The groups are shells around one centre, one inside the other: the same stretched ball of 7 dimensions in 6 sizes.
(in the rows, 128 means zero)
Known rows, each followed by its group:
[144 147 202 145 124 114 111 118 129 120  86 130  75 149 131 145  72 132
  99 129]	Rateb
[136 144 184 126 130  83  88 128 136 116  67 136  76 155 132 124  76 113
 109  89]	tad
[148 163 196 122 144 126 127 103 141 126  93 117  61 133 141 135  73 136
 111 124]	nuri
[148 147 201 166 126 107  81 128 123 117  79 127  79 148 135 124 100 109
  88 105]	vimab
[131 152 207 115 116 106 111 115 128 101  82 136 109 138 138 133  53 133
 105 117]	nuri
[139 151 174 127 128  93 121 130 145 104  68 115  69 138 117 128  89 148
 120 105]	vimab
[144 160 203 139 151 118  95 117 129 134  84 122  53 134 151 137  86 114
 110 118]	luk
[133 133 173 141 128  85 117 126 136 122  88 105  59 154 109 154  98 128
 116 132]	vavik
[138 129 166 136 119  67  95 141 143 115  55 138  62 171 109 134  82 128
 112  88]	luk
[124 154 188 107 140  97 123 118 135 112  89 102  74 124 131 148  80 135
 134 135]	vimab
[129 149 195 116 125  96 107 115 130 104  89 118 101 137 133 130  76 120
 110 115]	vavik
[142 140 182 136 130  90 101 132 140 127  61 145  50 164 125 145  67 133
 113 104]	tad
[140 145 171 115 134  88 113 113 147 118  84 117  71 153 122 124  83 119
 111  97]	tad
[144 145 170 129 133  86 106 131 147 119  62 130  54 156 121 129  82 133
 116  92]	vavik
[160 149 175 160 140 111 110 120 144 132  83 113  41 154 121 127 109 126
  96 105]	luk
[118 128 186 134 128  71  93 139 123 124  74 123  62 156 121 168  81 117
 127 135]	nuri
[142 147 176 134 124  95 119 125 142 105  77 113  78 143 115 125  94 139
 109 106]	vavik
[136 130 158 134 116  66 109 135 146 106  68 117  74 164 100 128  97 130
 111  93]	tad
[152 146 179 142 131 101 104 113 141 121  87 118  72 156 124 116  96 113
  92  95]	vavik
[141 139 171 142 134  92 116 116 139 124  97  98  62 153 113 138 108 117
 106 121]	luk
[157 148 183 155 136 111 108 123 142 132  74 129  42 157 125 134  89 133
 100 107]	tad
[142 141 172 113 131  86 115 122 150 126  65 145  53 167 122 139  55 136
 117  96]	nuri
[133 155 200 136 126 111 115 116 125 101  98  98  99 122 130 131  99 127
 106 132]	nuri
[125 137 193 138 136  86  92 129 122 129  85 116  62 148 130 160  89 109
 120 135]	vimab
[141 125 171 164 126  74  85 135 132 128  78 117  57 172 110 139 113 102
  98 106]	Rateb
[145 123 152 172 126  74 113 139 143 126  81  96  37 169  88 150 131 129
 107 122]	nuri
[129 151 199 134 141  98  89 123 122 120  88 110  77 132 142 138  95 105
 114 122]	tad
[155 141 179 156 131 105 109 117 141 131  86 122  53 165 119 133  95 122
  92 109]	tad
[135 133 176 129 124  90 128 119 140 124  87 119  61 162 109 160  74 139
 115 134]	nuri
[151 149 177 163 134  99  99 139 139 116  65 115  51 143 120 124 114 135
 106  99]	nuri
[138 164 193 108 140 109 111 113 139 111  79 122  81 128 144 120  71 129
 117 102]	tad
[143 134 184 169 133  86  76 137 126 131  75 122  53 163 123 139 111 101
  98 107]	luk
[144 123 165 156 115  73 101 135 140 121  70 128  59 179 101 140  95 123
  99 102]	tad
[143 143 188 139 120  91  92 135 136 112  58 147  75 158 127 126  71 129
 102  89]	Rateb
[140 132 151 137 128  68 111 136 150 115  68 110  53 162 100 130 107 130
 117  94]	luk
[151 130 168 170 132  85  92 129 137 134  83 113  45 172 110 135 119 105
  93 105]	Rateb
[140 131 166 143 133  79 105 126 141 132  82 114  47 168 111 146  99 116
 111 113]	luk
[143 151 191 160 144 105  89 129 127 125  83 106  56 136 134 133 117 112
 107 117]	vavik
[142 142 193 167 128  94  81 145 125 118  62 131  60 149 128 137  99 123
 104 107]	Rateb
[135 136 180 137 131  77  84 134 133 124  67 133  63 162 126 136  85 109
 111  97]	tad
[126 141 188 126 122  79  89 127 127 103  79 120 101 145 128 125  88 108
 108 102]	nuri
[134 137 186 149 125  82  88 147 129 115  56 136  61 154 123 146  85 131
 116 109]	luk
[146 144 186 137 131  94  94 130 139 125  61 147  57 162 131 132  69 125
 106  92]	vavik
[130 133 177 153 119  77  96 138 128 105  80 103  83 148 110 136 115 119
 108 116]	luk
[150 154 186 162 146 105  83 127 131 125  82 105  58 138 135 115 125 103
  98  98]	vimab
[121 141 175 131 133  72  97 140 130 108  73 101  71 136 119 141 107 121
 130 117]	vimab
[128 133 178 149 120  85 117 128 128 108  97  90  81 144 105 151 114 126
 111 142]	vimab
[135 126 171 149 122  77 105 129 134 121  85 111  65 166 105 149 102 118
 106 122]	vavik
[152 147 179 154 141 101 100 134 141 133  63 130  32 155 126 139  93 133
 111 104]	Rateb
[151 153 202 171 139 113  76 132 123 126  74 126  60 142 143 125 106 109
  94 104]	Rateb
[135 141 174 106 116  87 132 119 148 104  74 132  83 156 113 136  56 149
 116 107]	Rateb
[146 147 188 136 137 100  94 116 136 130  82 130  65 157 135 127  83 107
  99 100]	vavik
[134 129 170 169 136  74  90 148 129 128  73 102  37 155 109 156 127 117
 119 126]	vimab
[115 140 185 104 119  75 117 134 133 100  68 126  87 140 120 154  60 145
 136 126]	vimab
[143 159 187 135 144 110 110 118 137 117  86 105  65 129 134 126 101 126
 113 113]	vavik
[124 133 183 129 108  78 113 132 130  97  78 118  98 149 110 145  80 136
 114 124]	Rateb
[137 154 199 114 128 111 122 115 137 115  79 135  77 141 136 144  51 144
 116 123]	luk
[144 138 171 124 128  93 126 113 148 127  85 124  58 166 114 143  73 132
 109 114]	vimab
[137 131 156 154 134  65  89 142 139 120  70 102  50 158 106 130 128 110
 114  96]	nuri
[126 129 173 129 119  64  97 146 136 112  54 138  66 163 113 149  73 133
 125 105]	Rateb

New rows. What belongs after each?
[139 142 181 165 143  84  74 144 127 126  68 111  47 145 128 134 124 106
 113 105]	nuri
[144 130 162 161 120  77 104 133 140 113  80 104  66 163  99 129 121 121
  99 104]	tad
[122 137 190 120 126  89 121 126 130 119  82 122  67 147 121 170  65 140
 128 146]	nuri
[134 153 197 113 133  98  98 123 134 116  68 142  77 143 143 132  57 126
 117 102]	vavik
[132 135 161 108 117  69 122 131 151 105  61 132  72 162 106 136  65 147
 124  95]	vimab
[135 151 207 140 130 114 107 114 122 116  98 112  86 134 137 143  86 119
 103 137]	luk
[145 157 180 128 144 103 104 112 141 119  89 106  71 138 134 113 102 110
 106  96]	Rateb
[117 151 202 112 130  95 111 125 123 105  84 115  91 124 136 152  70 132
 130 139]	luk
[146 145 182 149 145  97  92 129 136 135  74 122  41 153 131 137  99 114
 110 107]	vavik
[123 145 189 126 142  88 103 129 128 123  82 109  58 135 131 158  88 123
 133 136]	vimab
[153 143 179 164 138  92  75 132 135 128  71 125  55 160 129 116 113  99
  93  83]	vimab
[147 135 160 160 136  76  91 145 143 127  59 119  34 163 110 132 116 123
 113  91]	vimab
[137 161 197 128 137 114 115 115 132 108  91 104  84 120 137 128  92 131
 113 123]	tad
[155 144 176 142 133 100 106 123 146 130  69 137  48 165 123 129  79 129
 101  94]	vavik
[137 150 190 133 126 108 125 115 134 108  94 105  84 135 122 138  89 136
 108 131]	tad
[131 148 189 118 140  90  97 127 134 124  70 132  62 146 138 141  69 121
 123 108]	tad
[142 154 184 112 135 102 116 118 145 118  71 135  66 146 133 131  61 138
 117 101]	vavik
[140 128 158 158 127  69 100 144 141 120  67 110  46 164 100 140 117 126
 113 104]	vavik
[136 130 169 163 128  80 105 139 134 121  80 100  49 155 103 151 121 126
 113 128]	vavik
[131 144 181 109 117  92 134 125 144 103  71 129  79 146 115 147  56 159
 124 121]	nuri
[131 123 174 151 113  68  95 141 130 112  72 122  75 167 104 147  97 121
 107 114]	tad
[118 142 186 108 125  78 110 136 133 105  64 130  79 141 125 152  61 141
 135 120]	Rateb
[141 154 185 115 136 103 113 107 141 117  91 117  81 143 134 122  79 118
 107 104]	vavik
[139 135 168 149 117  86 125 134 141 108  76 108  64 153  99 145 102 148
 113 123]	Rateb
[142 158 194 112 132 114 127 115 143 115  75 135  69 138 136 138  53 150
 118 116]	vimab
[133 133 159 120 123  66 109 132 147 111  67 123  69 163 107 131  85 128
 118  92]	tad
[138 126 149 141 128  63 114 143 150 123  61 116  35 169  95 149 101 139
 125 105]	nuri
[164 148 180 165 144 104  81 128 141 139  65 136  35 164 133 117 102 109
  91  80]	nuri
[123 146 187 120 133  87 105 120 128 108  93 100  91 132 128 136  96 114
 119 124]	luk
[157 160 206 168 145 122  74 126 126 130  74 131  58 140 152 117 102 106
  90  96]	nuri
[135 153 201 147 141 105  93 136 124 123  71 122  55 132 141 149  90 128
 120 127]	luk
[131 140 171 120 125  85 131 132 145 111  69 118  58 147 109 154  75 157
 131 126]	nuri
[121 142 194 112 123  95 126 113 128 109  99 109  93 138 123 157  70 132
 121 147]	nuri
[132 136 160 127 129  71 113 131 144 112  76 105  63 152 106 137 102 129
 123 107]	vavik
[134 138 191 140 131  97 109 126 130 130  82 125  54 154 124 163  76 130
 116 137]	Rateb
[127 147 187 102 121  90 119 117 138 103  80 126  97 142 127 135  60 134
 119 112]	vavik
[130 138 166 139 129  72 101 138 137 107  74 100  69 144 111 132 115 123
 120 107]	luk
[128 145 209 141 125 104  99 126 118 114  86 123  85 138 136 153  78 123
 110 139]	luk
[122 156 196 104 128 103 127 112 131  98  96 103 102 120 132 140  75 137
 124 135]	vimab
[145 144 185 145 132 107 118 116 137 125  92 111  60 150 121 143  93 128
 104 127]	vavik
[153 123 154 159 123  74 104 132 149 131  69 128  40 187  98 135 101 122
  97  92]	vimab
[147 160 192 146 152 112  91 123 133 128  80 113  52 133 144 124 105 112
 109 105]	luk
[130 149 209 120 121 100  95 126 125 109  68 149  93 144 143 139  49 128
 111 111]	vimab
[151 130 172 176 138  86  86 140 136 143  69 124  23 173 115 148 112 113
 103 109]	nuri
[127 135 179 112 124  73 101 127 137 116  69 138  76 162 123 142  62 122
 119 103]	luk
[139 171 221 121 145 130  99 108 124 120  88 129  85 120 164 128  64 118
 109 119]	Rateb
[153 151 175 141 142 102 105 123 146 127  72 123  46 151 127 123  94 126
 107  93]	vavik
[157 144 189 172 133 105  82 132 133 132  69 137  49 163 131 127  98 113
  88  95]	luk
